There are 11 hidden switches. A switch that is on adds its own fixed numbers to the row, and there is some noise. The rows also spread widely along 16 directions, which tell nothing about the answers.
Some rows, each with its switches (1 for on, 0 for off) after it:
[-48,-26,43,-12,-8,-6,25,-20,27,-34,-16,-18,7,50,1,18,-3,31,-20,-23,17,32,2,10,4,-19,-11,-4,11,13,5,13,7,-21,30,-12,-28,-8] | 0 1 0 1 1 0 1 0 0 0 0
[0,-24,10,12,-15,16,-1,22,24,0,-12,2,-15,-13,0,10,3,7,-7,-9,13,24,26,1,15,-13,10,-16,26,-4,10,-25,4,0,8,-6,-4,-3] | 0 1 0 0 0 1 0 1 0 0 0
[12,-8,-5,-17,-9,19,17,15,19,0,9,9,18,-16,-9,12,31,38,-4,3,14,11,18,6,6,4,21,-6,14,7,7,-14,-3,1,-6,-11,-12,7] | 0 0 0 0 0 0 1 0 0 0 1
[18,-8,20,23,-23,14,-14,8,33,11,-24,-14,-29,-26,-3,-16,-5,3,-10,-17,19,6,32,18,0,-12,4,-17,17,15,10,-20,14,10,42,3,-6,-16] | 1 1 0 1 0 0 0 0 1 0 1
[-8,2,11,-19,2,-16,-13,1,1,13,-12,-20,4,-11,-14,2,-11,8,-7,14,-1,-13,-6,-7,-1,-2,35,-37,-15,34,-11,-1,21,28,2,-24,-33,4] | 0 0 0 0 0 0 0 0 0 0 0
[13,-15,1,12,8,-22,-47,-1,11,15,-19,18,-35,3,38,-6,-16,-1,13,4,12,35,24,-32,25,-48,20,-9,24,-13,-8,-55,47,52,45,5,7,-16] | 0 1 0 0 0 0 0 1 1 1 0
[-19,-21,32,-48,5,-21,-42,-31,34,5,-20,-31,26,35,0,4,-19,2,-3,9,36,-2,-12,35,-25,-32,6,-39,12,21,-23,8,30,-1,13,-4,-37,-29] | 0 0 0 0 1 0 1 1 0 0 0
[32,19,10,14,-18,25,34,41,20,19,0,11,-29,-23,-37,-8,11,-3,-32,9,4,12,15,9,-3,23,32,8,-4,53,4,-15,2,23,-17,5,-25,-3] | 1 0 0 0 0 1 0 1 0 0 0
[4,2,-8,6,-15,28,19,28,37,8,-7,13,21,-19,1,-31,-5,-6,-17,-11,0,6,-7,21,-37,-18,3,17,50,11,11,31,-10,3,53,29,-21,-7] | 1 0 1 0 0 0 0 1 1 1 1
[-14,-14,33,-33,12,-40,-22,-1,5,-6,-28,-11,-24,21,-10,9,-41,18,17,22,1,-10,24,-25,-16,-3,7,-21,4,20,-20,-49,16,33,8,-17,21,-2] | 0 1 1 0 0 0 0 0 1 0 0
[24,1,-33,8,-7,3,17,-20,4,13,-8,8,-4,-43,-29,7,13,41,-20,-21,16,18,7,-5,-23,36,34,11,-10,-32,-2,-4,34,14,-11,1,-20,7] | 1 1 0 1 0 0 0 1 0 0 0
[-70,-9,-26,-23,20,0,23,8,34,-8,30,-10,-8,10,-11,51,-52,-11,25,-46,-15,-12,-22,-31,-12,-21,5,-17,48,-6,1,6,-10,11,17,8,-14,19] | 1 0 1 0 0 0 0 0 0 0 0
[-37,-7,-11,-2,-18,51,23,77,-9,29,32,27,-11,-17,-29,24,11,-38,-30,-3,18,26,-12,-7,34,-35,15,-9,27,20,39,0,-36,11,6,13,-49,6] | 0 1 0 1 0 0 0 1 1 0 1
[14,-37,16,-20,-3,2,-27,-31,21,-13,-29,-17,-13,1,3,20,-3,76,22,-6,23,29,27,12,-19,5,-1,-17,1,-57,-4,-41,46,-1,-8,-11,-2,-18] | 0 1 0 0 0 0 0 1 1 1 0
[-5,-17,7,-5,1,-4,64,-38,56,-50,-21,17,-17,9,28,38,-2,89,-4,-14,-28,65,49,-14,-22,39,33,21,-9,-27,4,-29,37,-2,10,-26,2,10] | 0 0 0 0 0 0 0 1 1 0 0
[-17,6,22,-8,-14,-5,-30,-8,-35,27,-2,-31,-28,-6,-50,-7,7,22,-16,-11,29,-8,-12,-9,19,-6,0,-30,-30,-15,12,-1,25,24,8,1,-52,-17] | 1 0 1 0 0 1 1 1 1 0 0
[-2,11,24,-18,-1,10,-1,16,25,13,13,-16,4,15,-49,-34,-7,-1,12,-8,3,-27,-38,34,-33,-15,-18,-17,13,21,6,36,-3,19,-7,40,-29,-12] | 0 0 0 0 0 1 0 1 0 0 1
[53,5,-25,-28,-9,24,18,10,50,15,-2,22,16,-46,-21,7,10,25,-28,23,18,-10,22,27,-67,49,49,9,-1,27,-17,0,21,13,-26,6,-13,4] | 0 0 0 0 0 1 1 0 0 0 1
[17,-6,-20,6,3,-7,4,17,-6,3,-2,28,17,1,-20,-19,0,-13,-21,2,27,22,-23,1,-11,-5,14,37,24,15,-6,-1,18,25,-1,18,-12,2] | 0 1 1 1 0 0 0 1 0 0 0
[-6,4,30,25,-27,-4,-48,25,-16,24,-5,-3,-25,-14,-1,-25,14,-22,-10,4,9,-16,32,-12,32,-26,12,-33,20,44,7,-38,2,30,59,-7,-1,-2] | 0 0 0 0 1 0 0 1 0 0 1
[34,-10,-14,-9,-11,3,-50,-30,30,47,-10,-19,-4,-51,-7,-17,32,30,11,-16,21,-9,35,39,-26,-8,16,-36,14,-58,-5,4,27,6,12,12,-12,-20] | 0 1 0 0 0 0 0 1 0 0 1
[9,-30,-25,-11,22,-13,50,29,18,-11,-33,-10,97,-24,1,-18,-13,36,5,12,0,22,-47,-4,7,-23,42,0,50,-4,7,47,-23,1,-20,-21,-26,26] | 0 0 0 0 0 1 0 1 0 0 1
[9,-19,14,-13,-10,-38,23,-19,7,4,-72,-10,25,5,-17,-22,-2,26,-44,9,32,13,9,8,-6,1,12,4,-5,-13,-3,19,-14,-7,-8,-28,-12,3] | 0 0 1 0 1 0 0 1 0 0 1
[12,6,4,-13,25,4,3,38,40,32,22,13,-12,8,16,-7,0,-16,25,12,-4,21,17,21,5,-40,29,18,58,24,-8,-6,-4,37,18,38,-10,-19] | 0 0 0 0 1 0 0 1 1 0 1
[22,0,-17,0,-15,31,-17,14,27,23,-2,-14,20,-45,-16,-13,-5,-1,-10,-3,19,6,-26,23,-17,-9,30,-29,6,19,5,4,34,14,12,3,-50,-17] | 1 1 1 0 0 0 0 1 1 0 0
[-19,2,7,-8,-4,24,-10,30,-21,31,11,12,-14,-23,16,14,35,23,-18,15,-4,31,22,-21,17,-10,45,-8,0,1,8,-12,18,31,37,1,-52,-5] | 1 1 0 0 1 0 0 1 0 1 0
[0,11,3,-32,-13,16,30,30,39,13,-3,-6,23,-31,-50,-11,-6,25,8,6,-23,-47,-4,8,-56,22,9,-41,11,29,2,22,-33,4,-4,5,4,17] | 0 1 0 0 0 0 1 0 0 0 1
[-37,-38,11,-10,-4,41,15,56,-7,-21,12,-7,15,1,-7,42,5,12,7,-6,21,32,-5,1,36,-18,3,-9,45,1,28,-27,-25,-14,-17,-16,-30,6] | 1 0 0 0 0 0 0 1 0 0 0
[32,-28,20,-2,-24,31,-60,12,10,-16,-13,-12,-17,-26,-20,8,-15,14,11,5,45,-13,29,34,-41,29,-9,-7,24,11,-3,-72,39,-1,0,0,11,-22] | 1 0 1 0 0 0 0 1 1 0 0
[-2,-16,8,-16,-8,33,7,63,30,10,2,22,14,-11,-1,-9,-4,-15,-11,23,8,18,-1,13,-13,-29,15,-1,45,28,16,-3,-17,12,17,20,-20,-9] | 0 1 1 0 0 1 0 1 1 0 1
[12,1,18,-2,-7,30,29,50,28,-4,6,35,-28,-4,2,0,10,19,-12,20,-9,24,22,-7,-3,1,18,15,3,22,23,-20,-1,33,2,14,-14,-3] | 0 0 0 0 0 1 0 0 1 0 1

New rows. What belongs after each?
[-22,-18,36,18,-12,14,36,22,38,-41,-6,10,5,32,5,-7,5,21,5,-20,-11,25,16,6,-9,-9,-25,15,51,13,15,-4,-22,-17,42,16,24,0] | 0 1 0 0 1 0 1 1 0 0 0
[-16,11,53,-22,-30,4,24,1,18,25,-20,-6,-39,21,-30,-12,22,28,-38,5,3,15,27,8,17,-12,6,-31,-32,23,9,6,-10,6,9,-13,-45,-11] | 0 0 0 0 0 1 0 1 0 1 1
[-8,-2,-19,3,-2,-27,1,-24,12,25,-20,8,-6,-19,14,-7,12,8,-25,-15,1,18,26,-16,4,-17,32,-6,7,-29,0,15,11,22,37,-7,-17,8] | 0 0 0 0 0 0 0 1 0 0 1
[-1,-24,12,3,-13,-12,-7,3,4,-9,-33,6,20,4,-11,-16,-4,2,-23,2,28,16,-1,2,-8,-12,0,0,19,7,0,0,6,1,23,-2,-3,-2] | 0 1 0 1 0 0 1 1 0 0 0
[-4,-11,-4,-14,-13,-4,-12,14,-5,22,-18,21,8,15,-14,-23,15,-17,-27,3,31,9,-10,4,7,-44,-12,6,28,-18,2,8,-16,9,13,12,-19,-12] | 0 0 1 0 0 0 0 1 0 1 0
[-6,1,5,14,-1,-10,13,-45,34,-17,0,-15,-15,15,-3,3,-10,39,0,-48,0,2,9,9,-38,12,-8,18,12,-19,-11,19,38,-1,46,17,-5,-8] | 0 0 0 0 1 0 1 0 1 1 0
[-6,7,38,6,-4,25,21,24,34,20,8,-38,-31,5,-38,-4,-9,-7,1,-27,5,3,3,49,-15,-6,-5,-3,19,26,4,21,-7,-3,5,29,-32,-28] | 1 1 0 0 1 0 0 1 1 0 0
[15,-2,5,-3,-13,9,-18,2,13,15,-9,0,1,-13,-4,-10,1,27,-2,2,15,2,1,8,-9,-8,15,-18,5,3,2,-15,25,21,20,3,-23,-10] | 0 0 0 0 1 0 0 1 1 1 1
[-7,-9,19,-1,-4,7,43,15,12,-46,-11,20,-5,4,-18,1,-12,60,8,2,-23,4,4,-14,-47,43,-9,23,3,-6,15,-12,3,11,4,6,17,15] | 0 0 0 1 0 0 0 0 1 0 0
[-28,-11,31,5,2,2,14,19,7,-12,-9,-14,-3,13,11,-12,5,17,2,-9,-13,31,2,3,15,-24,4,7,26,2,15,14,1,9,37,5,-28,-7] | 1 0 1 0 0 0 0 1 0 0 0
[-10,-27,-26,7,-2,-2,-14,6,26,-17,-7,0,7,16,-13,28,-41,-21,1,-32,45,-1,-44,-19,22,-35,-8,-23,22,1,7,-22,13,12,-18,-6,-7,3] | 0 0 0 0 1 0 1 0 0 0 0
[-17,-13,18,-12,7,-31,19,8,18,-13,-32,9,12,38,3,-15,-22,9,6,0,2,14,3,-23,6,-38,-12,9,52,6,-9,-8,-22,11,33,4,18,3] | 1 0 0 0 0 0 1 1 0 1 0
[10,-4,-15,-58,6,29,-1,17,27,27,5,36,25,-20,21,15,24,38,-8,42,10,33,11,8,-27,-13,47,-4,15,-11,0,-10,16,27,6,8,-50,-12] | 1 0 0 0 0 0 0 1 1 1 1
[39,-5,-44,23,2,0,15,-8,86,9,-23,26,10,-20,48,-16,1,5,-1,-20,8,38,5,2,8,-50,28,3,42,-28,2,1,20,20,34,13,-7,-20] | 1 0 0 0 1 0 0 0 1 0 0
[-4,-10,12,6,0,-1,26,12,24,23,1,-33,-16,-9,-24,9,-5,4,2,-28,13,13,31,25,28,-20,17,-3,46,6,0,4,-19,-9,5,-6,-13,-4] | 0 0 0 0 0 1 0 1 1 0 1
[25,-34,15,-15,-5,14,-20,27,23,4,-15,8,26,2,14,-12,28,16,7,21,41,34,21,34,22,-38,7,5,53,-9,7,-21,-6,-3,4,6,-7,-19] | 0 0 0 1 0 0 1 1 0 0 1
[3,-23,16,17,-17,52,2,92,-12,14,-3,-28,1,-39,-42,4,-17,-26,4,-2,15,-19,-1,29,-5,2,-9,-3,55,21,17,2,-41,-11,-5,11,-7,-1] | 0 0 0 0 0 0 1 1 1 1 0
[-3,-15,23,5,25,-33,-1,-5,25,6,-35,-39,-29,7,25,0,-40,12,18,-13,-9,32,26,-4,13,-23,30,6,31,0,-20,-6,30,26,31,-4,-10,-11] | 1 0 1 0 0 0 0 1 0 1 0
[11,-6,-11,-12,8,-21,1,18,11,39,-23,1,-11,-35,-3,-12,-3,16,15,9,-4,4,40,-10,8,-16,33,-1,40,-34,-4,-11,-18,26,18,2,12,4] | 0 0 1 1 0 0 0 1 1 0 1
[-51,-15,0,4,-19,-1,-21,-9,18,-13,-8,-8,-9,20,-10,22,-42,-11,-7,-31,16,0,-50,-35,26,-40,-7,-69,-13,10,21,-18,24,18,15,-20,-37,3] | 0 0 0 0 1 0 0 1 0 0 0
[6,4,-1,10,-5,-43,-11,-4,7,7,-51,36,-20,-10,16,-41,-23,15,-19,19,-18,6,3,-62,-10,-17,18,-18,-19,-22,15,-10,22,67,46,5,8,7] | 0 0 0 0 0 1 0 1 1 0 1
[7,4,-8,8,-20,19,-8,-1,26,15,25,-9,-22,-13,-39,-2,14,6,10,-37,19,-14,15,14,5,-15,-14,-18,29,-1,1,-21,2,-5,19,12,6,-12] | 0 1 1 0 0 0 1 0 1 0 0
[8,-12,-15,-11,-31,30,-19,26,25,-5,1,49,32,23,0,-22,15,-6,-14,11,42,27,-47,-10,29,-69,-21,-22,27,11,23,-29,4,12,20,10,-26,-19] | 0 0 1 0 0 0 1 1 1 1 0
[-15,-1,24,-26,-7,-9,26,0,35,7,9,21,-11,41,-21,-7,16,-1,-13,-10,24,17,38,15,-1,-29,-12,25,60,25,-11,-17,-31,-7,25,20,10,-11] | 1 1 1 0 0 1 0 1 0 0 1
[-3,3,-7,23,-22,39,0,25,14,-12,20,41,-3,12,-4,-17,8,-23,-43,-15,28,31,-43,11,-12,-12,-1,29,0,31,30,10,33,26,27,35,-50,-9] | 0 0 1 1 1 0 0 1 0 0 1
[-33,-23,20,-1,-8,-21,-17,0,-36,3,-30,-4,11,7,11,-1,24,36,-17,1,27,31,13,-43,59,-38,11,-28,2,-24,23,-19,-1,15,40,-24,-24,5] | 1 1 0 0 1 0 1 1 0 0 1
[4,-15,-15,12,-10,14,6,15,45,9,-10,49,-39,4,39,10,7,-25,-36,-14,17,47,43,-8,-8,-37,2,31,35,-25,4,-8,9,17,51,28,0,-17] | 0 1 0 0 0 0 1 0 1 1 0
[-1,4,-25,23,-17,-21,-2,-21,16,9,-18,15,8,3,-13,-35,-1,-15,-39,-34,27,1,-36,-13,0,-33,-5,-4,-5,-6,11,30,17,22,32,11,-22,1] | 0 1 1 0 1 0 0 0 0 0 1
[-6,-7,3,5,7,14,54,42,2,-7,-18,9,2,-10,-14,-7,-2,5,-30,-2,-9,30,-7,8,-33,23,12,51,13,-13,17,43,-16,11,-6,22,-30,6] | 1 0 1 0 0 0 0 1 0 0 0
[-11,14,15,4,-12,-24,14,-22,-34,-6,7,1,19,5,-42,-32,32,44,-7,-12,-3,-17,3,-7,-11,19,-6,10,8,9,2,9,-4,8,29,-3,1,21] | 0 0 0 0 0 0 0 1 0 0 1
[25,0,15,8,-11,-1,-45,-4,-27,-6,-7,21,7,13,-1,-43,33,9,-30,16,35,14,-25,8,-7,-15,-10,13,-26,5,14,3,53,39,27,21,-37,-25] | 0 0 0 0 0 0 1 0 1 0 0
[6,10,29,9,-22,8,6,24,7,7,-17,21,-25,-4,0,-28,21,20,-39,18,0,19,13,-17,11,-10,17,-6,-26,24,25,-7,15,35,35,1,-29,-10] | 0 1 1 0 1 1 0 0 1 0 1
[-21,-16,-27,18,6,-37,-4,-4,-21,20,-29,2,-35,-6,-24,22,-38,-25,-28,-31,31,5,-5,-36,15,-6,14,11,3,-40,-1,-3,6,31,-7,-1,-8,14] | 0 0 0 1 1 0 0 1 0 0 0
[32,22,-63,-5,-7,7,0,-16,27,36,11,10,30,-42,-36,-18,-11,5,-10,-24,22,-26,-51,-4,-31,-10,24,-23,5,9,-7,18,31,34,9,14,-36,3] | 1 1 0 0 0 0 0 0 1 1 1
[1,-5,-1,24,-23,-8,-4,9,12,-10,-10,12,-18,10,-31,-14,-24,1,19,-29,10,-17,-2,-23,10,-25,-36,-13,45,-2,5,-44,-14,10,23,5,40,5] | 0 0 0 0 0 0 0 1 1 1 0
[15,13,0,16,-36,1,-2,28,13,19,-23,49,-4,8,-9,-47,17,-35,-39,10,11,5,-8,-15,13,-46,-11,-9,16,31,7,-9,-16,28,36,11,-4,-6] | 0 0 0 0 0 0 0 1 0 1 0
[3,-13,13,11,-37,20,16,40,-12,3,-38,-5,24,-37,-21,-12,11,9,-39,8,18,-12,21,0,-6,7,2,-8,26,22,11,1,-32,-18,36,-24,-9,7] | 1 0 0 0 0 0 1 0 1 1 0
[2,0,11,16,-9,22,6,38,17,-4,16,6,-4,-22,-1,0,16,27,28,0,-23,-6,31,-3,2,8,16,-9,47,23,5,-37,-10,9,24,2,21,10] | 0 0 0 0 1 0 0 1 0 0 0
[-17,-4,-1,3,-34,21,-44,-12,24,3,12,13,0,18,-8,-12,10,-13,-22,-25,42,12,-40,1,21,-50,-12,-46,-8,21,24,-17,38,16,33,6,-46,-20] | 0 1 1 0 1 0 0 1 0 0 1
[-3,-9,31,-14,5,-21,-14,-18,-7,11,-22,-52,8,4,-20,-20,-7,40,9,-12,21,-2,-4,18,10,-16,10,-10,13,6,-10,14,21,8,19,-11,-37,-9] | 1 0 1 1 0 0 0 0 0 1 1
